The rows of a group lie close to one hidden flat surface of 14 dimensions, which may be shifted away from zero. Surfaces can cross.
In the rows, zero is written as 128.
Some rows, each with its group after it:
[173 132 128 138 189 114 130 123 147 128 142  93 134 114 143  98 109 138
 182 159 144 182  82] -> mugig
[119 145 175  82 110 148 157 107  92  95 127  69 145 131 137 159 125  89
 137 156 131  99 119] -> bop
[124 108 133 140 153  38 138 159 114  84  95 118 112 156 118 131  79 111
 138 115 133 131 113] -> bop
[138 112 139 112 106  91  81 146 163 173 135 154  88 119  48 167 113 147
 156 165 118 115 137] -> bop
[119 107 173 128 145  79 203 155  59  90 102 136 124 142 115 123 107 104
  86 118 145 134 139] -> nare
[158  81 132 106 176 135  95 120 107 176 128 175 171  72 160 191 127 132
 142 155 155 118 126] -> bop
[135 162 178 100  94 153 130 129  90  80  67 114 115 111 136 146 131  90
 174  77 114  69 101] -> mugig
[137  75 132 111  70  98 100 150 115 136 177 116 162 125  82 144 105 124
 179 171  74 132  89] -> mugig
[147 182 153  93 132  89 160 131 111 107 126 112  98 118 140 115 115 109
 138  69 130 127  95] -> nare
[113 142 171 153 139  79  95 186 115 160  76 137 170 111 132 128 113 170
 124 125 125 176 135] -> nare
[146 132 113 141 158 159 101 176 158 138 106  94 140 114 151 107 126 129
 165 132 132 142  85] -> Paf
[151 103 136 123  88 125 138 141 108 122 129 119 103 118 103  72 150 151
 153 147  62  91 140] -> Rog
[200 134  93 125 155 146 108 102 157 169 134 123 129 131 107  80 155 167
 191 151 100 139 138] -> Paf
[134 107 136 107 126 150  96  53 109 117 110 106 145 177 123  86 151  86
 143 120  88 113 172] -> nare
[151 152  95 136 107 159 161  99 101 103 158 108 189 220 128 164  88 111
 119 158 102 151 156] -> Rog
[141  93 165 103 122 112 149  90  54 146 173 146 148 130  91  88 130  97
 108  85 119 170 149] -> Paf
[117 170 136 125 118 142 133 143 165 103 107  64  84 182 101 106 106 115
 110 144 136 123 127] -> Rog
[ 61 133 132 145 171 149  86 147 151 144  83 128 138 124 180 142 131 116
  63 115 174 142 148] -> mugig
[136 163 158 146 149 111  90 158 135 117 117 134  76  92 191 125  91 129
 103 100 109 128  91] -> Rog
[112 141 100 127 114 112 140  90 183 107 181 132  89 110 149 179 141 157
 136 197 137  95 111] -> Paf
[109 114 128 131 135  57 119 127  90 133 114 126 146 127 143 121 107 153
 115 104 152 144 156] -> mugig
[162 211 156 118  80  60 134 129 106  97 140 136 106 139 112 158  86 105
 192  58  70 152  97] -> mugig
[133 127 141 118 153  55  92 136 146 139  97  77 138 116 106 105 103 166
 187 137 176 161  96] -> mugig
[ 99 106 162 165 103 179  93 120 115  89 117 111 101 115 188 144 110 121
 103 173  98  89 133] -> Rog
[116 152 140 181  99  67 165 140 136 102 138 159  92 154  92 166 109 155
 135 179  88 160 156] -> Rog
[153 104 193  70 158 102  69  75 110 143 136 141 179  81 175 140 106 141
  86 126 170  95  59] -> bop
[ 98 101 113 113  90  74 171 160 110  85  82 123 184 171  82 142 143 121
 150 119 114  96 118] -> mugig
[111 150  83 118 128 109 212 116 119 117 167 173 170 120 164 156 165 149
  92 119 140 125 134] -> nare
[124 110 142 165 163 150 102  91 126 111 142 143 154 116 164 150 111 105
 135 144 151 167 101] -> Rog
[134 178  85  70 143 107 149 169 128 175 148  40 141 148  96  87 108 118
 155  79 171 177 134] -> Paf
[ 87 130 113 129  93 163 112 112 161 139 125 104 122 147  85 122 151 149
 114 142 157 123 165] -> Rog
[128 108 164 106 121 108  65  66 161 128 127 195  99 133 104 145 129 100
  83  90 129  88 103] -> nare
[ 84 134 137 128  95 111 159 192 149  97 168 119 116 119 132 148 107 113
  76 122 132 134  46] -> bop
[142  75 107 121  99 100 106 160  95 123 161 117  83  93 138 111  97 135
 144 127 101  75 109] -> bop
[175  94  93 101 151 124 144 166 137 143 191  81  91  99 111  91 111  96
 191 132 126 148  70] -> Paf
[187 108 151 141  98  82 165 138 116 129 137 158 107 114  56  67 154 176
 178 156  62 129 109] -> Paf
[112  55 122 142  99 132 134 137  69 152 167 195 120  45 122 153 132 151
 111 106 169  97 148] -> bop
[137 132 140  78 130 145 142 147 105 141 108  61 133 155  97  60 116 119
 103  87 160 120 124] -> Paf
[120 108 154 114 155 158  89 151 120 145  73 124 176 147 124 200 107  81
 141 156 130 120 143] -> nare
[ 94  72 151 129 125 156 107 124 121 129 106 136 146  93 140 113 175 113
 143 152 108 110 130] -> Rog
[120 141 135 138 124 118 148  92  97  99 168 121 126 111 200 132 131 133
 124 161  85 127 141] -> Rog
[157 120 161  86 110 173  94 104  89 142 114 125 177 113 158 132 123 146
 108 122 121  75 121] -> nare
[ 87  76 100 139  84 178 144 100  85 102 187 100 129 132 121 152 112  84
 126 138 161 120 148] -> Paf
[118 116 147 105 112  98 139 181 127 114  61 154 139 174 106 169 122 133
  72 150  85  52 139] -> mugig
[184 114 135 127 161 115 146  93  70 123 113  96 198 176 126  84 128 132
 176 162  85 163 159] -> nare
[112 142 120 150 166 137  61 111 150 168  79 144 207 137 168 152 148 155
 142 132 140 168 157] -> mugig
[ 58 124 107 136  78 151 124 171 177  90 112  97 155 145 134 114 170 112
 117 126  99 112  82] -> bop
[140 150 105 138 128 152 166 109 168 115 181 125 134 131 128  64 171 118
 135 103 115 176  75] -> mugig
[127 176 155 191  82 167 157  77 129  81 159  86 120 154  89 112 103 161
 157 168 159 195 119] -> Rog
[119 129 117 138 118 111 164 148 151  81 149  87 130 134 131 146 108 133
 157 183 137 140  73] -> Paf
[ 80 171  82 199  95 135 125 134 167 113 116 142 153 167 140 174 128 171
 126 148 129 161 170] -> Paf
[109 147 139  92 108 130 173 131 145 114 135 111  97 101 111 137 165 131
 136 144 143  89 118] -> bop
[ 73 112 150 131 133  89  81  46 172 125 146 142  95 116 129 133 145 146
  95 150 173 128 143] -> Rog
[ 96 135 147  92  68 111 174  86 106 124 186 133 117  66 117 148 174 156
 143 154 131 106 138] -> Paf
[170 106 143 141 184 100  83 169 146 157 122 152 101 120 143 162  82 131
 122 185  93 134 117] -> mugig
[ 98 135 134 132 109 160 156 163 139 110 132 118  84 119 107 114 152  68
 132  90 118 138 113] -> nare
[119 141 122 121  88 139 118 164  66 145 135  58 177 160 132  96  97 131
 134  96 103 163 165] -> nare
[155 106 151 117 165  88  69 109 129 155 142 162 138 113 181 119 111 146
  80 140  91 122 119] -> mugig
[104 138 146  92  99 108 104 116  73 123  91  99 182 130 165 123 123 146
 120  84 133  93 149] -> mugig
[137 136 103 143 126 217 109 169 145 172 132  88 119 172 115  91 126 103
 105 141  83 149 167] -> mugig
[101 118 153 131 132 113 208 161  89 102  71 168 112  77 115 144 174 151
 127 131 164  89 147] -> nare
[118 130 175 140 107 157 125 105 109  61 105 106 189 145 186 106 136 122
 101 135  99 112  59] -> Paf
[ 56 142 136 131 102  88 127 131  96  98 126  83 126 142 142 187  99  94
 155 137 135 146 177] -> Rog
[109 118 142 145 122 108 175 198 108 136  99 143 103 119  95 106 135 160
  87 126 128 122 155] -> nare
[ 81  97 130 118 104 134 101 152 169 133 127 100 143  62 103 179 156 140
 203 185 175 114  85] -> bop
[100 114 160 112 129 119 100 112 111 121  95 115 140 146 124 144 110 121
  84 125 170 105 143] -> Paf
[157 183 195 119 143  86 150 166  88 127  90 126 120  95 162  90 116 148
 121  87  91 143 105] -> Paf
[148 104 154 120 135 158 117 112  91 124 128  78 125 158 108  74 106  90
 133 124 119 142 137] -> mugig
[129 123  84 136 153  97  82  82 155 183 150 154  83 124 117 163 104 173
 120 146 193 122 198] -> Rog
[168 114 114 123 152 218 125 140 109 169 116 161 137  95 168 129 151 139
 102 134 114  89 156] -> bop
[169  87 122 137 160 114  79  86 155 144 139 181 105 134 131 122 115 140
 100 153 114 105 118] -> Rog
[150 108 164 136 116 162 149 120  74 120 129 110 151 102 108  94 108 157
 125 112 189 135 103] -> bop
[110  74 149 113 136  96  94  97 104 112 138 160 155 128 171 154 116 112
  76 141 114  94 114] -> Paf
[157 122 155 109 137 171 192 116 101 120 101 143 172 167  84 127 161 106
 116 153 110 116 152] -> bop
[125 117 114 154  92 121 111 111 147 145 163 175 134 160  85 108 137 138
  91 117  85 152 136] -> bop
[113 149  91 134 118 205 118 137  91 142 161  81 163 144 197 139 102 101
 113 116 121 148 168] -> nare
[120 171 125 134 124 147 110 167 102 149 122  55 187 166 134 117  96 115
 161 122 103 199 148] -> nare
[127  72 111  99 104 116 132 130  98 135 115 162 152 143  82 162 130 115
 124 130 119  68 162] -> nare
[ 73 163 152 107  90 124 141 116  75 132 124 162 195 102 173 182 155 126
 101  73 138 126 159] -> Rog
[103 107 128 128 107 108  55 109 163 120  97 134 168 148 145  69 149 154
  94  85 114 109  84] -> bop

New rows. What belongs after each?
[104 141  89  75 120  93 155 191 124 133 136 103 155  86 161 127 137 128
 129  69 157 105  73] -> bop
[120 158 166 182 152 135 182  98 126  99 115 150  63  83 153  47 178 155
 111 110 138 160 137] -> nare
[105 118 132 127  99 190 139 192 153 143 113 122 134 155  62 164 118 111
  93 156 138 120 130] -> nare
[ 62 116 124 109  77  69 123  72 137 129 182 144 151  83  96 156 168 146
 172 118 176 153 126] -> bop
[109 165 112 159  85  85 119  70 148 119 136 177 158 126 148 181 164 203
 148 181  87 125 174] -> Paf
[ 90 110 142 101 104 120 107 149 111 116 113 107 113 145 123 111 117  81
  89  71 121 104 126] -> mugig
[134 174 167 147 163  74 132 127 149 121 125 142 113 153 118 109 101 122
  99 108 124 205 100] -> nare
[160 135 146  94 134 185 144 112  82 173 108 128 143  86 103 160 144 141
 163 138 180 111 189] -> bop
[131 203 141 158 103 109 149 136 108 150 124 124 104 151 115  98 113 185
  87  90 131 166 186] -> mugig
[ 98 185 144 145 103 120 104 153  98  99  89  94 123 100 199 183  96 146
 163 123 121 110 147] -> Paf
[103 126 132 132  97 146 170  88 143 121 176 205 206 107 127 153 188 157
  75 138 140 138  84] -> nare
[111 104 128 135 117 135  95 148 101 138  82  93 212 120 130 167 128 158
 195 173 147 130 149] -> mugig
[103 110  78 133 150 114  75  64 171 142 190  99 151 161 155 124 120 115
 137 159 127 177 145] -> Rog
[166 107 142 104 144  99 130 149 118 125  98 133 159 122 144 143 125 169
 131 180  97  76 108] -> mugig
[127 175 164 106 134 120 127 144  99 119 147  55 126 112 186 135  76 127
 116 134 145 151 109] -> mugig
[155 110 150 128 136  85  70 116 139 170 133 136 153 163  96 108 105 161
 107 161  89 158 145] -> mugig
[107  94  82 172 126 128 157 164 149 109 112 153 161 188 106 124 125 163
  62 161 133 119 134] -> Paf
[125 157 124  93  92 166 122  90 129 183 163 146 150  95 103 146 167 151
 132 112 153 128 156] -> bop
[137 172  95 169  77 130 103 148  96 104 114 109 135 148 176 137 105 154
 189 109  60 129 158] -> Paf
[131 147 119 113 138 151 130 152 147 128 107  80 149  95 145 101 145 160
 159 114 174 119  83] -> bop
[136  66 166 104 139 129  79  97  80 136 108  91 181 143 131  93 118 121
 115 151 125 113 144] -> mugig
[148  89 195 137 136 145 204  77  77  85 119 204 166  98 121 136 184 121
 111 167 104 108 108] -> Rog
[136 160 165 146 146 143 161  70  91  93 152 127 122 159 156 153 101  93
  98 151 125 159 160] -> bop
[122  73  88 146 163 117 149 155 142 147 175 142 169 121 127 139 126 108
 129 161 139 177 104] -> Paf
[149  79 116 145 162 108  88 107  94 135 107 148 194 119 163 110 118 149
 146  99 155 144 112] -> bop
[126  66 138 116  89 123 111 127  83 137 181 155 108  81 120 176 105 118
 136 156 115  97 136] -> bop
[154 159  74 132 151 110 125  71 140 153 197 141 176 162 149 142 108 134
 131 106 145 196 128] -> Rog
[117 155 120 140 140 158 119 136 145 174 110 181 182 118 119 164 143 141
 102  80 173 162 128] -> Rog
[127 168 145  89 162 116 160 124 160 102  71  96 101 181  94 126 153  70
 139 128 120 120 143] -> nare
[115 151 146 159 104 182 184 120 153 109 114 111  88 163  53  77 166 146
 105 152 150 151 156] -> nare
[136 185 129 103 146 163  92 136 111 180 105 105 159 129 133 178 105 119
 150 107 155 144 178] -> bop
[ 87 140 151 114 122  60 155 126 149  78 146 136 106 131 158 111 126 125
  60 101 134 121  66] -> bop
[120 125 134 105 104 103 104  74 102 153 182 148 120  74 134 126 121 154
 123  91 162 125 135] -> bop
[154 135 172 147 175 145 108 126 150 117  66 109 100 175  80 109 105  86
 141 136 140 160 130] -> mugig
[131  84 126 155 122  82 108 129 142 137 110 171 157 138  73 140 140 174
 160 173 118 137 141] -> Paf
[139 147  97 138 154 149 144 130 170 157 181 155  53  73 147 128 145 138
 124 145 138 132 125] -> Paf
[109  59 161 139 103 185  90 135 101 139 121 139 131 123 115  94 142  86
 101 117  89 118 132] -> nare
[101 121 157 166 120 136 148  89 156 111 136 167 140 121 118 128 169 141
 106 168 129 150 120] -> Rog
[129 145 128 117 107 184  98 107 159 142 178 142 110 114 186 120 140 129
  57 136  75  94 114] -> bop
[ 87 119 166 135 117 136 103 117 133 131  61 132  88 147  98  95 157 144
  75 122 133  89 195] -> nare
[105 127 191 121 109  94 110  85 103 104 101 191 144 126 152 166 133 135
  70 123 106  93 134] -> Rog
[116 192 130 169 150 163 145 114 142 126 140 126  93 129 171 126 118 154
  62 121 168 156 154] -> nare
[133 137 145 104 132 169 129 178 180 121 109 106 134 186 116 144 127  85
  80 175  70 108  88] -> mugig
[147 135  84  79 158  68 149 113 151 140 148 142 153 198  93 136 116  88
 109  92 123 143 121] -> Rog
[158 123 138 139 126 151 112  96 120 108 149 165 136 168 128 154  76 102
  81  94 140 119  91] -> Rog
[121 165 116 110 112 108 156 128 179 108 163 101  82 143 109 112 136 128
 132 145 105 127 104] -> bop
[ 69 129 175 131  62 121  90 164 125 121  97 150  94 114  95 166 120 105
 107  80 121 105 135] -> mugig
[149 128 169  87 123 110 160 163  76 118 123  89 166 182 113 115  81 109
  69 119 114 127 110] -> nare
[109 103 164 100  87  92  76 136 124 128 151  85 131 113  94 118 103 106
 162 120 126 146  81] -> mugig
[186 130 117 126 140 152 166 167  75 126 154 117  81 124 148 119  70 134
 101 126 137 105 131] -> nare
[ 87  92 153 167 111 101 138 119 156 122 146 203 155 126  69 134 167 111
 114 125 124 189  99] -> nare
[110  78 160 134 126 167 155 175 138 125 113 136 108 153  88  66 163  83
  70 141  76 126 123] -> nare
[119  84 192 150  95 184  85  95  43 120 106  86 128 131 132  70 106 116
 113 109 123 130 173] -> nare
[110 148 170  86 109  71 114  75 171 150 154 169  94 110  86 155 151 144
  95 129 142 122 125] -> bop
[165 118 136 110 126 150 164 127 200 138 162 151  87 106  69 114 179 153
 126 211  99 100  81] -> bop
[154 104 127 118 156 163 151 116 104 121  98 147 140 126 165 109 158 120
 102 136 103  78 142] -> bop
[ 95 140 164 138  87  61 104  97 121 132 144 203 157  97 118 144 143 147
 117  58 134 168 110] -> Rog
[125  94  85 149  96 132 164 129 159 128 189 161 156 105 107 110 179 162
 154 173  91 147  95] -> Paf
[168 141 177  99 142 127 110 126 108 129 118 114 124 107 154  60 131 115
 131  88  91 133  78] -> Paf
[120 102 108 156 124 132 134 166 168 119 155 111 138  93 114 128 127 151
 173 168 161 156  55] -> bop
[165 170 160 108 133 187  66 156 151 170  72  69 142 142 136  69 143 143
 145 134  82 125 130] -> nare
[164 115 137 138 112  78 124 146 101 128 159 115 120 138  87 144  77 116
 191 145  90 170 122] -> mugig
[113 143 156 147  50 130 160 112  51  94 154 133 133  97 115 149 106 133
 158  78 148 140 134] -> Rog
[129 171 138 147 111 116 169 139  91 106 117  92  76 158  93 123  86 129
 139  97 161 162 178] -> bop
[107 122 118 136  80 178 207 174 108 111 139 130 111 104  84 131 152 127
 119 127 151 110 133] -> nare
[153 105  76 152 132 148  99 103 141 165 157 148  99 140 136 140 118 177
 117 179 122  97 190] -> Rog
[131 132 122  94  49 121 105 134 150 117 142  79 106 152  79  50 140 157
 131 105  94  84  98] -> bop
[113 145 184 152 111 153  99 145 109 125 115 107  88 113 126 110 100 112
 116  90 140 163 124] -> nare
[106 124 169 158  84 137  60  63 123 103  99 135 160 166 115 127 126 118
 138 107 116 139 139] -> Paf
[155 115 130  87 136  93 125 111 174 129  95 177  84 157  53 142 149  99
 134 124 109  71 124] -> nare
[120 119 192 123  86  80 126  78  79 107 114 166 138 146  94 122 118 135
  98  97 108 120 144] -> mugig
[102 139 146 139 116 164 123 103  85 132 159  84 151 120 153  90 118 122
 110 108 150 178 141] -> mugig
